The rows are grouped in 4 different ways at once. Each group adds its own fixed numbers to the row, and there is some noise. The rows also spread widely along 10 directions, which tell nothing about the answers.
(in the rows, 128 means zero)
Known rows, each followed by its group in each grouping:
[110, 133, 118, 132, 139, 126, 131, 125, 130, 126, 141, 121, 111, 120, 113,
 113, 165, 123, 122, 151, 123, 129, 140, 137, 106, 124, 113, 116, 145] : kogi deso N B
[102, 133, 136, 169, 138, 129, 130, 134, 129, 136, 128, 102, 125, 155, 136,
 124, 147, 118, 107, 129, 146, 136, 135, 116, 123, 121, 147, 108, 138] : kogi pov L B
[132, 137, 140, 146, 140, 132, 128, 126, 129, 116, 117, 120, 105, 145, 126,
 126, 141, 132, 135, 144, 139, 130, 119, 141, 121, 128, 103, 121, 128] : fev tifo P G
[153, 132, 135, 152, 134, 132, 127, 113, 122, 136, 110, 115, 124, 157, 140,
 145, 149, 134, 153, 128, 125, 131, 105, 129, 121, 131, 143, 117, 135] : Bof mefo V E
[109, 132, 131, 140, 139, 128, 150, 114, 122, 101, 187, 144, 100, 162, 112,
 130, 139, 128, 147, 112, 117, 107, 150, 118, 100, 135, 140, 135, 124] : Bof pov V T
[111, 140, 116, 152, 129, 126, 136, 134, 152, 118, 105, 105,  83, 108, 125,
 110, 175, 104, 107, 174, 127, 147, 118, 129,  90, 115, 104, 126, 164] : fev mefo N W
[170,  95, 137, 136, 139, 146, 137, 126, 125, 145,  95,  98, 117, 134, 161,
 134, 143, 139, 145, 133, 136, 137, 115, 133, 138, 121, 113, 147, 128] : kogi bomo P G
[120, 126, 109, 101, 147, 110, 118, 132, 130, 140, 141, 121, 138, 125, 130,
  96, 133, 135, 117, 127, 123, 112, 168, 146, 152, 129, 104, 127, 125] : fev tifo L W
[ 78, 130, 132, 135, 128, 125, 130, 133, 110, 121, 146, 114, 102, 139,  90,
 137, 146, 128, 114, 140, 150, 146, 124, 130, 107, 142, 108,  89, 131] : fev deso N E
[104, 129, 120, 109, 141, 127, 125, 119, 105, 140, 175, 129, 126, 141, 107,
 136, 133, 133, 144, 111, 118, 105, 160, 138, 125, 139, 134, 114, 118] : kogi bomo V T
[100, 101, 126, 118, 131, 144, 149, 128, 110, 130, 154, 101, 100, 142, 125,
 137, 118, 148, 132, 116, 136, 122, 137, 129, 129, 144, 113, 125, 111] : fev deso V W
[132, 143, 116, 111, 126,  95, 106, 123, 115, 151, 115, 134, 132, 116, 127,
 112, 146, 110, 142, 129, 134, 129, 143, 136, 141, 136, 127, 120, 133] : fev bomo L W
[155, 122, 142, 149, 142, 134, 130, 111, 125, 119, 138, 136, 116, 173, 121,
 143, 153, 143, 152, 128, 119, 130, 119, 129, 114, 123, 125, 121, 129] : kogi bomo V G
[146, 116, 142, 132, 148, 136, 130, 124, 129, 122, 142, 127, 137, 138, 130,
 132, 154, 139, 143, 126, 120, 138, 121, 146, 123, 130, 125, 121, 130] : fev mefo P W
[114, 145, 119, 133, 139, 112, 110, 121, 129, 120, 134, 129, 108, 157, 108,
 113, 138, 138, 120, 138, 130, 110, 139, 142, 125, 130, 106, 107, 127] : Bof mefo N T
[128, 102, 142, 125, 141, 130, 134, 130, 126, 112, 153, 134, 125, 147, 113,
 126, 152, 150, 130, 129, 132, 142, 127, 139, 124, 132,  97, 121, 122] : fev deso P W
[ 94, 117, 131, 122, 139, 139, 138, 129, 105, 122, 172, 119, 111, 152, 102,
 148, 130, 142, 136, 116, 136, 125, 141, 131, 118, 141, 118, 107, 112] : fev tifo V G
[150, 128, 116, 134, 135, 113, 126, 121, 144, 137, 110, 119, 119, 139, 159,
  99, 140, 127, 135, 134, 117, 119, 132, 134, 141, 118, 118, 145, 136] : kogi mefo V W
[121, 120, 129, 150, 142, 150, 139, 129, 142, 118, 126, 102, 102, 125, 115,
 138, 176, 129, 118, 160, 120, 147, 115, 136,  89, 118, 114, 112, 155] : fev mefo N W
[121, 166, 115, 140, 146, 149, 134, 115, 132, 123, 130, 104,  94, 110, 124,
 129, 146, 116, 142, 153, 104, 103, 134, 152,  96, 127, 136, 116, 153] : Bof mefo N T
[127, 124, 126, 104, 126, 124, 136, 123,  95, 137, 147, 126, 106, 107, 105,
 146, 146, 124, 159, 129, 137, 140, 133, 137, 112, 150, 115, 119, 126] : kogi bomo L W
[132, 107, 138, 134, 128, 130, 155, 124, 114, 126, 150, 113, 116, 130, 161,
 124, 127, 118, 151, 104, 139, 142, 128, 115, 131, 140, 149, 146, 129] : kogi deso L W
[140, 135, 146, 158, 149, 135, 146, 124, 140,  98, 153, 134, 125, 149, 144,
 110, 137, 131, 135, 126, 117, 134, 123, 142, 127, 122, 132, 137, 136] : Bof bomo P E
[133, 131, 135, 134, 136, 113, 138, 118, 119, 115, 152, 135, 115, 154, 121,
 118, 126, 137, 142, 117, 136, 124, 143, 130, 128, 139, 119, 127, 121] : kogi pov L E
[113, 167, 125, 157, 125, 116, 147, 114, 138, 104, 130, 125,  62, 155, 125,
 108, 115, 124, 140, 144, 126, 101, 133, 128, 109, 131, 111, 135, 130] : kogi pov V W
[114, 135, 125, 144, 139, 120, 128, 131, 133, 133, 134, 119, 123, 149, 134,
 110, 139, 120, 120, 129, 130, 121, 138, 130, 131, 121, 128, 120, 129] : kogi pov V G
[137, 105, 125, 135, 123, 123, 124, 118, 114, 153, 114, 114, 114, 157, 129,
 151, 157, 124, 153, 122, 138, 125, 130, 107, 120, 126, 136, 123, 125] : kogi deso V G
[145, 114, 142, 133, 149, 136, 140, 126, 126, 117, 154, 128, 133, 138, 129,
 124, 146, 140, 136, 124, 125, 144, 126, 142, 124, 133, 124, 123, 132] : kogi pov L W
[129,  97, 128, 143, 135, 113, 123, 135, 135, 135, 139, 126, 146, 152, 157,
 106, 155, 122, 109, 111, 138, 151, 133, 116, 147, 116, 146, 132, 133] : Bof bomo N W
[139, 119, 130, 125, 141, 134, 135, 120, 115, 129, 145, 125, 118, 140, 125,
 139, 147, 135, 152, 128, 124, 129, 127, 137, 118, 132, 120, 126, 126] : kogi tifo V G

New rows, each followed by its group in each grouping:
[155,  91, 152, 147, 128, 112, 135, 123, 121, 108, 144, 150, 120, 190, 142,
 124, 132, 147, 145,  98, 157, 140, 122, 111, 141, 133, 116, 145, 102] : Bof pov P G
[138, 155, 128, 142, 142, 127, 119, 117, 130, 127, 122, 124, 124, 127, 140,
 111, 150, 113, 137, 141, 115, 121, 118, 149, 121, 129, 143, 115, 153] : Bof deso N T
[178,  98, 135, 126, 140, 128, 135, 126, 126, 140, 113, 120, 142, 128, 175,
 118, 148, 125, 155, 118, 134, 144, 119, 131, 146, 124, 130, 157, 129] : kogi tifo P G
[126, 134, 127, 139, 121, 128, 139, 123, 115, 132, 108, 106,  88, 125, 137,
 132, 138, 119, 146, 146, 141, 140, 108, 129, 114, 136, 115, 129, 134] : kogi tifo V W
[135, 129, 135, 140, 135, 132, 135, 128, 117, 133, 124, 117, 119, 126, 133,
 131, 152, 119, 140, 138, 134, 147, 107, 138, 116, 133, 123, 119, 136] : kogi pov V G
[115, 151, 132, 137, 144, 123, 126, 116, 121, 122, 164, 139, 121, 153, 102,
 124, 143, 140, 137, 133, 118, 113, 139, 145, 113, 135, 123, 104, 125] : kogi pov V B
[139, 143, 134, 137, 144, 138, 160, 118, 124, 103, 162, 129, 101, 109, 144,
 101, 135, 127, 144, 137, 118, 134, 121, 149, 111, 139, 123, 145, 141] : kogi pov N B
[125, 145, 132, 135, 142, 132, 126, 133, 122, 131, 117, 111, 110, 117, 117,
 123, 144, 123, 127, 156, 136, 142, 119, 152, 120, 131, 102, 108, 140] : kogi bomo L G
[122, 123, 123, 141, 149, 136, 132, 130, 136, 129, 135, 104, 118, 144, 126,
 128, 145, 130, 125, 133, 127, 119, 150, 132, 119, 118, 122, 121, 134] : kogi mefo L G
[132, 127, 125, 125, 146, 155, 157, 114, 124, 123, 152, 104, 104, 127, 131,
 133, 128, 144, 155, 130, 106, 105, 139, 144, 116, 134, 120, 136, 130] : kogi deso V E
[134, 157, 146, 157, 127, 131, 139, 121, 122, 108, 107, 119,  87, 120, 132,
 129, 143, 116, 147, 153, 140, 151,  83, 145, 102, 141, 116, 119, 142] : fev mefo P W
[144, 126, 117, 115, 135, 121, 130, 120, 123, 142, 117, 113, 118, 121, 140,
 122, 138, 127, 149, 130, 126, 116, 140, 137, 134, 134, 123, 133, 133] : Bof deso L W
[130, 120, 139, 139, 137, 137, 141, 121, 124, 123, 141, 120, 109, 149, 123,
 137, 136, 139, 143, 124, 134, 123, 133, 135, 120, 133, 121, 123, 120] : kogi pov P W
[146, 155, 123, 170, 125,  91, 119, 109, 152, 115, 100, 140,  98, 182, 149,
  90, 141, 121, 136, 140, 131, 101, 144, 103, 129, 115, 125, 146, 140] : Bof deso L B
[103, 142, 133, 134, 122, 119, 134, 118,  98, 118, 156, 138,  86, 148,  93,
 147, 135, 126, 153, 126, 142, 131, 126, 128, 103, 146, 115, 107, 116] : kogi bomo V G
[101, 151, 124, 123, 143, 100,  99, 125, 120, 139, 154, 145, 149, 154, 104,
 110, 146, 133, 121, 129, 123, 116, 147, 147, 138, 131, 121,  87, 124] : kogi deso V B
[125, 111, 124, 134, 128, 131, 125, 135, 117, 154,  92,  89, 109, 139, 137,
 135, 144, 132, 124, 144, 151, 140, 116, 129, 131, 126, 101, 118, 127] : kogi tifo V G
[120, 137, 127, 144, 143, 150, 148, 116, 126, 112, 145, 109,  84, 148, 111,
 147, 138, 138, 146, 139, 115, 106, 135, 134,  96, 128, 117, 122, 130] : fev mefo V G
[110, 155, 130, 139, 142, 133, 138, 114, 115, 111, 162, 126,  97, 135, 114,
 124, 128, 135, 139, 134, 125, 119, 129, 149, 109, 141, 126, 109, 129] : kogi mefo N B
[151, 141, 105, 117, 149, 142, 122, 109, 147, 150, 113, 107, 118, 116, 124,
 128, 161, 132, 151, 154,  83,  87, 153, 152, 115, 117, 122, 126, 150] : fev deso V W
[104, 144, 118, 129, 114,  96, 122, 130, 113, 144, 125, 130, 116, 118, 131,
 106, 152, 100, 128, 134, 148, 137, 131, 121, 123, 139, 127, 125, 133] : fev pov V B
[155, 128, 135, 134, 153, 141, 131, 127, 130, 123, 131, 125, 131, 123, 134,
 116, 162, 147, 131, 154, 112, 146, 104, 160, 125, 125, 101, 126, 144] : Bof bomo V B
[127, 109, 124, 130, 160, 157, 133, 122, 133, 141, 154,  98, 132, 158, 125,
 140, 134, 160, 125, 124, 101, 103, 155, 147, 134, 115, 128, 114, 124] : kogi bomo V W
[153, 129, 126, 129, 120,  97, 138, 124, 131, 120, 115, 145, 105, 114, 147,
  95, 155, 105, 150, 141, 137, 145, 126, 125, 126, 128, 104, 164, 137] : kogi bomo P E
[118, 125, 117, 145, 120, 107, 129, 123, 126, 135, 130, 126, 108, 139, 149,
 108, 154, 105, 128, 125, 140, 133, 141, 106, 126, 123, 147, 143, 137] : Bof bomo N B
[108, 100, 121, 106, 132, 130, 113, 130, 103, 166, 131, 104, 136, 137, 102,
 158, 156, 140, 131, 126, 137, 135, 134, 137, 127, 136, 116,  89, 119] : kogi deso V W
[113, 128, 110, 121, 137, 123, 119, 128, 126, 152, 116, 105, 112, 134, 116,
 123, 143, 138, 122, 138, 136,  97, 162, 139, 134, 127, 103, 120, 118] : Bof pov P B
[157, 124, 117, 103, 135, 105, 120, 111, 114, 132, 134, 143, 125, 145, 144,
 107, 125, 144, 157, 114, 122, 107, 134, 143, 149, 141, 108, 145, 114] : Bof mefo V T
[ 75, 144, 128, 152, 145, 133, 121, 134, 129, 131, 154, 105, 124, 147, 109,
 129, 141, 121, 101, 129, 131, 128, 142, 138, 116, 123, 148,  78, 136] : kogi mefo N W
[ 93, 104, 125, 173, 121, 124, 148, 138, 145, 120, 125, 104,  92, 153, 129,
 120, 173, 108,  98, 143, 146, 155, 135,  91,  98, 106, 125, 134, 148] : kogi bomo N E
[162, 114, 137, 129, 134, 121, 142, 109, 120, 119, 140, 139, 113, 153, 126,
 132, 141, 143, 167, 117, 127, 116, 140, 129, 123, 136, 117, 145, 117] : kogi pov P E
[111, 134, 124, 152, 139, 137, 149, 124, 132, 131, 147, 100, 122, 132, 153,
 125, 139, 110, 134, 119, 117, 121, 141, 120, 119, 121, 162, 133, 141] : kogi mefo V E
[152, 128, 120, 125, 141, 127, 132, 115, 137, 121, 122, 120, 102, 130, 131,
 115, 145, 142, 137, 148, 116, 122, 128, 149, 120, 126,  99, 133, 138] : kogi mefo N W
[135, 132, 126, 143, 134, 124, 138, 115, 132, 116, 138, 130, 105, 137, 133,
 116, 157, 125, 141, 139, 122, 126, 128, 127, 109, 128, 129, 135, 143] : Bof deso N B
[152, 110, 120, 120, 128, 138, 141, 115, 112, 156, 112, 100, 114, 119, 143,
 149, 147, 123, 166, 119, 131, 115, 140, 125, 123, 135, 141, 145, 125] : Bof pov P E
[128, 116, 130, 132, 118,  99, 144, 132, 130, 106, 132, 140,  98, 136, 151,
  90, 141, 121, 130, 133, 144, 153, 108, 119, 130, 134,  96, 156, 129] : Bof deso V W
[143, 135, 119, 129, 136, 125, 130, 121, 137, 130, 110, 118, 108, 127, 141,
 111, 143, 133, 138, 150, 115, 120, 119, 145, 127, 126, 104, 134, 141] : Bof deso V W
[128, 133, 121, 104, 125, 112, 141, 126, 101, 125, 152, 141, 104, 106, 120,
 121, 141, 116, 159, 125, 136, 136, 126, 139, 116, 151, 113, 138, 122] : Bof pov V G
[136, 109, 141, 124, 127, 115, 117, 136, 104, 152, 110, 119, 143, 128, 139,
 127, 149, 130, 127, 130, 156, 172,  88, 143, 146, 144, 113, 105, 124] : kogi pov V W
[117, 137, 110, 104, 135, 106, 109, 122, 113, 155, 133, 124, 136, 123, 132,
 104, 133, 120, 129, 122, 129, 109, 153, 145, 147, 137, 126, 115, 127] : kogi deso N T
[ 98, 122, 148, 146, 134, 126, 128, 133, 108, 126, 151, 116, 136, 160, 117,
 139, 135, 132, 124, 112, 154, 148, 126, 122, 128, 142, 139,  92, 123] : fev deso L E
[145, 113, 138, 138, 139, 117, 132, 116, 138, 109, 150, 145, 123, 171, 133,
 118, 143, 141, 145, 114, 124, 118, 140, 125, 131, 124, 125, 137, 121] : Bof deso P W
[117, 132, 152, 157, 149, 125, 139, 122, 129,  87, 176, 145, 126, 189, 140,
 102, 111, 150, 121, 107, 129, 129, 119, 135, 138, 134, 125, 125, 117] : fev mefo V T
[143, 142, 113,  96, 125, 108, 133, 118, 101, 145, 131, 127, 117,  96, 160,
 103, 120, 110, 166, 118, 129, 121, 125, 145, 140, 151, 126, 152, 126] : kogi mefo V T
[141, 122, 142, 160, 130, 129, 136, 117, 126, 127, 125, 126, 107, 160, 128,
 143, 155, 118, 153, 122, 138, 127, 130, 112, 107, 122, 145, 130, 127] : kogi pov P G
[139, 128, 140, 149, 129, 128, 147, 120, 118, 121, 128, 116, 106, 136, 136,
 133, 141, 122, 151, 130, 141, 143, 118, 123, 113, 139, 131, 131, 133] : kogi pov L E
[142, 127, 138, 137, 144, 130, 119, 127, 117, 136, 125, 120, 138, 133, 142,
 121, 142, 128, 130, 130, 134, 150, 108, 150, 141, 130, 130, 108, 135] : kogi bomo N G
[143, 130, 128, 143, 139, 138, 140, 120, 141, 126, 122, 116, 102, 122, 125,
 129, 165, 122, 144, 150, 116, 125, 133, 137, 101, 120, 118, 135, 144] : kogi pov P W
[161, 117, 138, 130, 145, 131, 118, 122, 117, 131, 120, 126, 138, 135, 134,
 129, 163, 148, 135, 145, 133, 157,  97, 152, 128, 134, 110, 112, 139] : Bof tifo N B
[126, 158, 112, 118, 135, 117, 125, 127, 126, 129, 115, 122, 101,  91, 128,
  99, 152, 109, 130, 166, 125, 133, 120, 157, 114, 134,  96, 127, 153] : kogi tifo N T
[129, 137, 129, 135, 131, 111, 118, 123, 112, 140, 127, 127, 127, 151, 140,
 124, 132, 118, 147, 117, 137, 129, 125, 128, 137, 134, 138, 118, 122] : kogi tifo V G
[167, 100, 141, 143, 153, 150, 155, 123, 138, 124, 143, 113, 147, 133, 164,
 117, 154, 138, 139, 126, 110, 148, 114, 138, 130, 120, 136, 150, 141] : kogi pov V E
[133, 122, 127, 130, 147, 141, 149, 129, 125, 134, 139, 101, 128, 114, 142,
 119, 137, 128, 135, 129, 125, 128, 141, 141, 128, 130, 128, 134, 136] : kogi pov L E
[116, 121, 135, 149, 150, 152, 152, 129, 127, 125, 166, 109, 128, 133, 142,
 126, 148, 131, 126, 127, 114, 134, 132, 133, 117, 121, 147, 130, 139] : kogi bomo V B
[138, 119, 113, 114, 142, 128, 131, 119, 122, 142, 140, 115, 124, 143, 132,
 123, 131, 144, 142, 121, 114, 103, 154, 141, 142, 130, 117, 135, 119] : Bof bomo V E
[130,  92, 145, 149, 144, 145, 135, 135, 129, 140, 126,  94, 144, 163, 164,
 131, 131, 142, 118, 107, 143, 140, 127, 124, 151, 123, 142, 125, 120] : fev tifo P W
[123, 139, 133, 129, 127, 118, 137, 126, 110, 119, 138, 135, 100, 119, 124,
 113, 144, 127, 138, 146, 136, 150, 106, 141, 119, 143, 100, 130, 133] : fev bomo V B
[153, 116, 150, 162, 136, 142, 165, 114, 142,  95, 147, 126,  97, 152, 155,
 124, 144, 129, 157, 124, 120, 133, 120, 117, 108, 121, 137, 159, 138] : kogi deso P W
[151, 108, 137, 138, 140, 145, 142, 120, 123, 128, 124, 105, 116, 140, 142,
 143, 146, 138, 147, 129, 130, 140, 122, 128, 120, 131, 129, 135, 136] : fev tifo L W
[101, 120, 135, 155, 139, 138, 123, 116, 122, 143, 150, 108, 119, 192, 110,
 162, 130, 138, 136, 101, 130,  96, 164, 114, 125, 120, 163,  98, 111] : kogi bomo P W
[117, 133, 124, 135, 139, 120, 129, 127, 132, 118, 145, 133, 112, 136, 117,
 120, 160, 126, 131, 141, 130, 123, 146, 131, 111, 124, 112, 130, 133] : Bof tifo P B
[121, 107, 126, 120, 127, 123, 149, 136, 111, 123, 144, 122, 101, 122, 132,
 123, 147, 123, 139, 132, 146, 155, 120, 125, 117, 136,  98, 141, 124] : kogi tifo V G
[123, 151, 136, 151, 136, 121, 128, 122, 121, 124, 138, 124, 118, 153, 134,
 122, 123, 121, 139, 117, 135, 122, 131, 130, 130, 137, 152, 113, 130] : Bof pov L W
[133, 113, 126, 141, 142, 142, 140, 132, 133, 138, 130, 105, 124, 128, 142,
 129, 153, 117, 134, 125, 129, 124, 144, 126, 122, 119, 140, 138, 132] : Bof pov P G
[104, 114, 128, 131, 118, 116, 141, 129, 103, 128, 151, 127, 101, 120, 118,
 129, 159, 114, 133, 128, 156, 155, 125, 115, 104, 143, 125, 125, 129] : kogi pov N B
[139, 142, 132, 143, 141, 118, 115, 116, 126, 131, 124, 129, 127, 168, 134,
 117, 130, 139, 136, 125, 125, 111, 123, 141, 139, 131, 126, 117, 126] : Bof pov V T
[124, 113, 144, 158, 134, 146, 148, 132, 128, 115, 129, 104, 101, 137, 134,
 144, 155, 128, 131, 137, 142, 152, 107, 126, 102, 127, 125, 124, 134] : Bof mefo P W
[ 97, 111, 131, 143, 126, 117, 127, 129, 114, 128, 137, 118, 105, 165, 104,
 136, 143, 139, 113, 129, 155, 144, 130, 121, 123, 133, 107, 102, 119] : kogi bomo N E
[158, 107, 145, 142, 144, 132, 139, 119, 132, 113, 128, 122, 107, 175, 123,
 128, 132, 168, 134, 134, 135, 129, 123, 137, 130, 130,  89, 126, 119] : kogi pov L W
[ 94, 133, 118, 125, 109, 109, 135, 129, 104, 135, 127, 121,  82, 115, 116,
 127, 149, 102, 137, 140, 150, 140, 126, 116, 105, 140, 109, 133, 130] : kogi bomo V T
[121, 123, 140, 160, 138, 154, 141, 120, 124, 118, 117,  92,  91, 161, 114,
 153, 139, 152, 126, 146, 138, 135, 107, 135, 105, 133, 111, 100, 132] : fev mefo N E
[137, 107, 118, 137, 143, 138, 138, 126, 136, 143, 127, 100, 132, 147, 155,
 121, 142, 135, 129, 122, 115, 117, 147, 124, 143, 114, 137, 145, 131] : Bof bomo V E
